There are 3 nested groupings, the coarsest first. Each group lies inside one group of the grouping before and may be the whole of it. The rows also spread widely along 10 directions, which tell nothing about the answers.
In the rows, 128 means zero.
Known rows, each followed by its group in each grouping:
[157 139 134 114 122  99 165 116 128 116 104 113 107 113 166 132 164 148
 149  84 166 131  94 106 139 112 131]
Q_547 Bagad bel
[104 146 137 132 115 142 140  95 141 137 112 132 111 100 136 145 125 123
 166 129 155 107 104 106 120 157 146]
Q_292 lig lukof
[144 175 137 115 134 190 163  62 146 123 132 101 131  76 127 177 131 139
 134 139 131 149 163 123 117 129 166]
Q_292 lig goso
[101 141 142 124 131 174 114 113 141 133 106 142 142 114 140 165 111 113
 108 153 155 128 129 107  76 168 121]
Q_292 Fezo leb
[160 171 180 140 173 163 189 109 142 149 151 103 148 103 102  95 116 139
 163  95  86 159 155 192 205 137 182]
Q_292 lig tar
[ 93 135 139 127 124 130 140 167 140 129 115  90 138 112 170 134 105 148
 108 134 103 159 144 153 141 137 143]
Q_292 vanek vifut
[102 192 133 150 112 154 124 126 152 129 138  84 105  82 118  93 122 148
 149 114 102 122 138 129 163 127 151]
Q_292 kaba dopo
[108 147 151 150 145 169 106 145 132 128 112 106 145 114 133 116  99 127
  94 145 121 136 134 149 136 135 134]
Q_292 kaba kef
[134 154 123 138 136 169 121 103 146 108 118  86 118 117 146 140 135 142
 133 128 155 123 113 103 115 136 137]
Q_292 Fezo zis
[ 90 131 166 166 143 191 141  89 136 103 177  90 146 126 166 121 142 202
  37  86 166 191 127 150 100 123 112]
Q_292 kaba vos
[137 133 143 137 135 146  88 149 116 124  66 108 138 126 152 120  91  91
 111 175 129 129 118 149 160 143 163]
Q_547 tagov zugo
[128 149 134 115 160 153 139 170 147 132 100  83 152 100 124 154  81 110
 136 169  61 140 177 166 164 138 163]
Q_292 lig tar
[154 156 157 115 156 154 178 104 146 155 124 131 146 118 130 155 118 117
 176 121 123 135 132 152 147 170 181]
Q_292 lig goso
[170 165 134 145 147 173 118  98 135  86 128  49 121 104 137 117 141 156
 115 123 131 150 138 127 165  98 155]
Q_547 tagov zugo
[230 174 165 120 185 115 151 183 130 109  91  77 115  91 112  95 161 151
 126  81  99 157 132 152 192  55 117]
Q_292 kaba kef
[173 165 139 152 169 212 113  62 134  92 144  63 132 116 127 143 145 161
 100 122 172 140 115 110 117 117 145]
Q_292 lig lukof
[149 190 167 133 147 161 113 137 127 145 121 125 136 131 148 112 127 135
 104 101 155 139  89 121 119 170 142]
Q_292 vanek vifut
[108  97 123 116 138 115 123 149 147 118  74 144 121 101 116 172 132 106
 155 150 147  77 122  91  86 129  87]
Q_292 kaba kef
[ 58  84 111 164 100 137 114 104 134 112  95  97 104 108 151 126 101 125
 150 163 155 102 104 133 143 126 142]
Q_292 lig tar
[165 245 186 131 169 218 121 123 135 151 122 131 159  75  59  98  98 105
 112 136  73 144 188 152 148 150 153]
Q_292 Fezo zis
[105  89 134 150 117 152 153  69 121 101 114  84 115 112 191 153 130 163
  96 136 178 176 110 151 137 102 153]
Q_292 lig lukof
[132 148 142 131 128 140 145 114 143 119 111 113 109  93 132 128 143 141
 145 111 143 136 124 116 131 118 120]
Q_292 Fezo leb
[118 151 135 123 134 109 144 170 155 147 103 116 116  99 111 113 114 110
 201 121  87  95 131 143 174 143 149]
Q_292 kaba vos
[189 232 122 107 132 134 148 117 163 144 128  93  90 108 132 122 147 124
 226  86 131  90  78  84 166 166 192]
Q_292 lig tar
[162  94 142 136 164 126 204  90 150 116 132  90 124 125 145 135 153 153
 190  96 140 154 125 168 184 110 160]
Q_292 Fezo leb
[ 62  69 143 160 102 163 138  70 116 131  87 137 131 117 175 142  89 109
 105 180 170 163 126 179 135 138 162]
Q_292 Fezo leb

New rows. What belongs after each?
[112 179 118 147  78  85 114 153 147 121 109  84  51 107 171  68 157 163
 173  64 169  95  28  75 162 127 131]
Q_292 lig tar
[ 90 161 169 143 115 140 137 115 127 140 129 165 134  94  99  97 135 136
 124  91 145 111 129 108 106 152  96]
Q_547 Bagad bel
[ 99 111 121 159 129 140 123 118 147 122 122  89 117 139 146 123 120 136
 169 129 151  96  88 127 146 156 151]
Q_292 lig goso
[ 90 146 133 150 109 113  77 196 129 138  78 102 112 127 157  83  90 113
 133 145 120 105  86 138 161 154 139]
Q_292 vanek vifut
[157 160 162 144 163 159 129 122 129 133 110 113 132 104  85  94 124 122
 154 122 119 115 131 150 166 125 136]
Q_292 vanek vifut
[130 177 169 115 123 139 179 110 137 167 106 157 119  69 105 118 111 100
 174 123  95 139 158 174 176 136 175]
Q_292 kaba vos
[142 195 183 117 161 158 151 142 152 150 150 143 159 109  94 121 132 135
 143  90 104 125 150 112 117 186 129]
Q_547 tagov zugo
[ 97  24 124 159 176 133 130 143 141 100  93  94 154 145 115 160 113 121
 157 166 134  88 130 151 125 124 102]
Q_292 lig goso
[ 94 112 142 147 130 156 126 117 131 129  93 125 135  98 110 141  99 110
 137 165 127 116 145 146 132 134 132]
Q_292 lig goso
[123 173 150 168 145 163 119 131 151 132 158  89 123 136 125  72 129 153
 155  84 133 120  92 133 163 165 145]
Q_292 Fezo leb
[ 98 175 185 131 131 157 177 119 142 147 156 136 143  89 129 119 128 168
 100  83 117 170 146 141 120 154 127]
Q_292 lig tar
[137 160 108 128 118 152 139  81 156  91 124  81  90  93 146 148 174 168
 153  98 175 112 109  65  99 109 114]
Q_292 Fezo zis
[ 80  70 117 135 150 167 185  85 169 120 160  86 164 152 182 193 108 148
 152 147 134 157 151 161 119 177 174]
Q_292 Fezo leb
[140  97 109 135 138 134 139  94 140 118  90  96 113 129 148 161 128 110
 197 152 165  90  90 121 144 139 169]
Q_292 lig goso
[132 212 131 121 118 147 133 121 150 126 141 103 118  88 116 113 144 142
 158  92 119 103 132  81 126 146 136]
Q_547 Bagad bel
[136 105 152 133 181 157 197  98 154 112 162  85 155 122 132 161 142 172
 137  98 126 157 155 151 134 127 136]
Q_292 lig tar
[142 144 131 125 139 147 155  97 146 132 126  97 122 135 169 150 128 135
 165 115 158 128  89 124 141 165 182]
Q_292 lig tar
[ 89  99 135 132 111  79 167 164 141 129  89 111 104  97 154 121 121 140
 161 118 115 131 116 147 169 114 128]
Q_292 lig tar
[182 159 153  98 166 114 177 176 144 143 103  89 141 124 164 143 112 126
 153 116  84 166 131 173 191 142 186]
Q_292 lig tar
[139 150 117 135 123 142 122 122 131 112 118  71 128 134 184 125 126 142
 118 121 145 144 107 128 154 134 169]
Q_547 Bagad bel
[ 98 194 167 144 133 185 131 109 145 145 153 129 140  93 110 116 119 148
 103 108 120 146 151 129 110 159 132]
Q_292 kaba dopo
[ 65 143 147 138  92 137 146 120 142 139 122 126 126  84 131 113 104 128
 150 137 102 129 160 138 153 152 151]
Q_547 tagov zugo
[147 129 116 115 133 126 135 124 149  92 104  84 111  98 144 159 155 147
 151 124 145 113 129  84 121 109 119]
Q_547 tagov zugo
[ 83 187 142 128  95 111  97 216 131 143 104 113 132 115 173  97  99 137
  83 116  97 142 118 119 134 162 126]
Q_547 Bagad bel
[106 152 123 164 160 178 116 118 166 115 176  60 141 143 119 110 129 164
 165 106 127  93 117 112 133 169 139]
Q_292 vanek vifut
[173 170 175 153 166 178 130  88 124 118 129 108 124 101  98 105 149 151
 118  94 159 134 108 124 137 113 122]
Q_292 lig lukof
[101 139 136 128 131 127 134 152 152 128 119 115 121 113 142 137 127 139
 139 111 127 116 117 121 120 142 125]
Q_292 kaba vos
[111 131 151 147 132 141 150  93 133 140 130 147 137 117 103 105 133 121
 175 101 149  93 116 127 138 158 135]
Q_547 Bagad bel
[120 169 142 156 138 150  87 167 137 143 113  93 125 143 149  84  95 118
 127 125 119 121  85 155 171 164 169]
Q_292 kaba vos
[191 180 171 112 156 116 116 184 121 136  68 133 118 116 137 117 137 118
 113 100 146 130  75 112 133 132 116]
Q_292 lig tar
[115 140 141 146 123 101 122 173 138 128  95  99 103 117 148  92 122 137
 155 106 129 111  79 129 170 134 132]
Q_292 lig tar
[ 94 145 138 163 134 177 113 115 140 127 136  90 137 118 136 106  99 133
 123 141 124 127 130 152 153 148 161]
Q_292 kaba kef
[104 146 154 139 134  75 145 202 163 163 119 145 112 127 105  74 133 126
 221  68 105  63  82 117 163 175 114]
Q_292 kaba kef
[147 127 149 140 160 149 136 126 131 127  99 100 133 118 120 123 113 118
 148 137 126 121 119 156 165 132 155]
Q_292 lig tar
[ 62  78 142 130 126 136 177  88 149 135 119 149 138  93 120 178 118 126
 169 148 136 111 152 132 101 150 120]
Q_292 lig lukof
[126 142 157 136 125 151 142  82 127 132 106 148 109  91 122 130 141 127
 131 110 172 127 110 126 117 122 127]
Q_292 kaba vos
[113 122 143 136 144 151 126 132 134 132 101 108 142 118 134 134 102 115
 139 154 125 125 137 152 142 145 147]
Q_292 vanek vifut
[112 122 127 129  96 102 126 154 125 119  53 107  92  98 180 121 116 122
 126 145 136 145 106 137 158 103 141]
Q_292 Fezo zis
[156 187 140 108 114 117 147 136 134 141  91 110  93  85 158 124 130 124
 151 110 125 145 109 138 169 115 172]
Q_292 kaba vos
[111 217 169 128 112 166 114 151 133 145 130 120 141  98 146 103 103 135
  86 119 102 161 143 128 136 169 156]
Q_547 tagov zugo
[108 114 117 133 169 162  92 155 162 107 101 112 146 120  85 166 115 108
 156 164 121  68 146  88  78 153  81]
Q_292 Fezo leb
[132 156 137 157 158 166 104 141 134 111 131  78 149 118 102  93 115 134
 124 127 102 113 147 137 158 129 130]
Q_547 Bagad bel
[109 152 129 134 113 143 133 115 149 125 118 113 108 107 147 132 131 136
 151 121 148 126 110 109 125 146 138]
Q_292 Fezo leb
[ 85 108 146 130 103  90 168 157 137 131 107 107 108 112 197 128 125 164
 119 105 134 168 101 145 151 128 136]
Q_292 lig lukof
[109 143 141 135 132 113 134 161 155 121 130 106 124 111 112 107 139 144
 172  99 109  95 128 102 140 148 112]
Q_547 tagov zugo
[120 148 134 126 123 157 143 113 139 129 118 100 130 114 172 160 119 140
 117 134 143 152 120 132 123 150 164]
Q_292 lig goso
[141 190 135 138 131 127 121 155 152 130 120  97  99  94  95  91 138 134
 190  95 111  80 106  99 159 135 129]
Q_292 lig goso
[102 208 146 111 130 134 120 207 159 149 121 108 133  91 122 125  99 132
 128 118  63 122 150 109 128 169 126]
Q_292 lig tar
[108 125 117 141 126 132 140 112 154 126 104 107 108 110 118 123 125 117
 209 135 130  84 118 119 153 143 147]
Q_292 Fezo zis
[199 189 132 130 144 165 130  79 140  90 134  66 105 102 136 123 173 157
 147  93 164 127 108  86 146 108 152]
Q_547 tagov zugo
[103 140 136 129 127 104 145 190 154 133 112  92 120 112 146 122 116 144
 154 113  92 125 124 137 159 140 135]
Q_292 lig goso
[122 148 127 139 108 145 122  79 135 107 119 106  95 106 161 132 163 163
 128  99 205 118  75  78  96 124 116]
Q_292 vanek vifut
[157 160 140 114 141 183 169  51 144 126 125 120 127  97 139 175 139 127
 150 132 160 153 141 123 117 138 167]
Q_292 Fezo leb
[ 97  86 135 144 137  89 166 167 153 110 117  88 108 105 131 108 143 166
 158  91 106 124 132 153 168  90 101]
Q_292 kaba vos
[131 140 141 159 148 152  97 145 123 128 106  99 147 134 115  88 101 107
 138 141 119 103 120 150 168 145 149]
Q_547 Bagad bel
[165 153 172 141 156 155 174 109 127 151 126 105 142 125 145 108 112 127
 151 113 116 167 122 197 203 145 205]
Q_292 lig goso
[111 145 130 142 133 151 115 138 145 123 117  94 127 117 139 137 116 134
 136 134 129 116 116 120 128 151 140]
Q_292 lig goso
[153  97 165 132 183 108 149 192 132 137 100 110 156 158 146 120 122 134
 135 108 119 137 108 169 157 145 125]
Q_292 vanek vifut
[129 144 164 104 196 172 186 117 163 139 169 152 199 113  69 186 140 139
 149  98 102 107 199 103  60 184  93]
Q_547 Bagad bel
[ 93 169 117 126  83 127 121 102 151 131 100 131  89  66  98 118 126 105
 216 138 127  63 128  77 141 147 142]
Q_547 tagov zugo
[113 119 185 166 121 151 146  81 106 136 105 155 118 102 138  87 131 140
  97 104 182 159  96 164 144 115 129]
Q_292 kaba kef
[154 166 155 123 148 143 133 140 139 131 110 111 138 106 116 118 120 117
 152 125 104 125 143 133 160 149 154]
Q_547 tagov zugo
[126 137 162 112 108 113 185 111 130 136 103 133 121  86 165 136 136 139
 133 112 129 173 143 146 154 123 157]
Q_547 tagov zugo
[135 164 120 130 151 151 134 146 162 111 145  51 127 123 155 140 127 163
 142 109 115 129 117 113 142 143 152]
Q_292 lig tar
[153 135 159 133 148 141 145 106 127 147  91 146 125 112 122 122 123 101
 165 127 150 114 104 148 155 139 158]
Q_292 kaba kef
[ 84 142 103 112 133 156 130 146 182 123 158  87 149 157 201 198 121 160
 122 122 143 132 114  78  60 206 138]
Q_292 Fezo leb
[126 214 132 152 121 177 115 113 151 118 161  60 104  99 140  90 130 167
 124  93 121 141 119 127 162 126 165]
Q_292 kaba vos
[100 105 159 150 127 108 149 172 129 127  91 110 126 119 164  96 114 144
 107 118 114 165 123 173 170 120 123]
Q_292 Fezo zis
[147  52 149 143 197 169 142  73 131 117  91 146 160 137  85 185 126  95
 172 166 176  80 122 131  96 146 114]
Q_292 lig lukof
[164 158 139 120 142 156 133 116 128 126 101  87 124 126 183 147 119 130
 111 132 151 162  98 142 148 138 180]
Q_292 lig tar
[175  97 148 148 170 165 123 111 103 112  62  88 142 117 145 134  98 100
 100 181 133 165 139 204 190  82 175]
Q_292 kaba kef
[108 127 134 144 127 152 118 130 137 106 107  99 120 108 148 132 127 146
 104 132 147 147 123 121 118 117 111]
Q_292 Fezo leb
[146 227 136 124 116 149 173  71 162 143 187 112 111 111 129 104 171 164
 203  39 154 102  93  75 135 182 167]
Q_547 Bagad bel
[163 160 138 147 139 138 141 115 128 110 132  72 122 128 154  91 146 158
 132  86 144 144 104 138 176 115 158]
Q_547 Bagad bel
[153 188 153 123 152 144 146 150 149 131 135  90 125 106 128 116 134 153
 140  89 107 138 123 123 152 138 143]
Q_292 lig tar
[105 173 164 148 138 171 140 118 141 148 142 113 139 111 125 106  97 132
 133 121 112 139 130 157 156 169 170]
Q_292 lig tar
[161 164 154 133 189 156 114 194 149 114 126  68 167 120  93 111 109 132
 129 132  54 125 178 144 166 135 128]
Q_547 tagov zugo
[143 169 154 133 132 135 127 127 125 129 104 135 127  96 103 100 137 123
 141 104 137 108 121 112 135 132 119]
Q_547 Bagad bel
[154 196 167 128 121 136 130 140 129 140 116 115 121 114 160  94 129 136
 120  97 128 155 105 130 164 153 165]
Q_547 tagov zugo
[117 209 154 133 121 166 138 127 148 139 146 104 125  89 128 118 123 152
 124 103 111 142 136 119 132 151 148]
Q_292 lig goso
[ 80 136 148 133 137 153 127 155 148 132 121 123 148 102 127 144 104 133
 108 139 108 126 155 128 104 150 111]
Q_292 kaba kef
[174 170 161 113 171 156 176 119 145 122 123 105 136  75  93 142 138 143
 141 107  98 147 171 138 148 107 131]
Q_292 lig tar
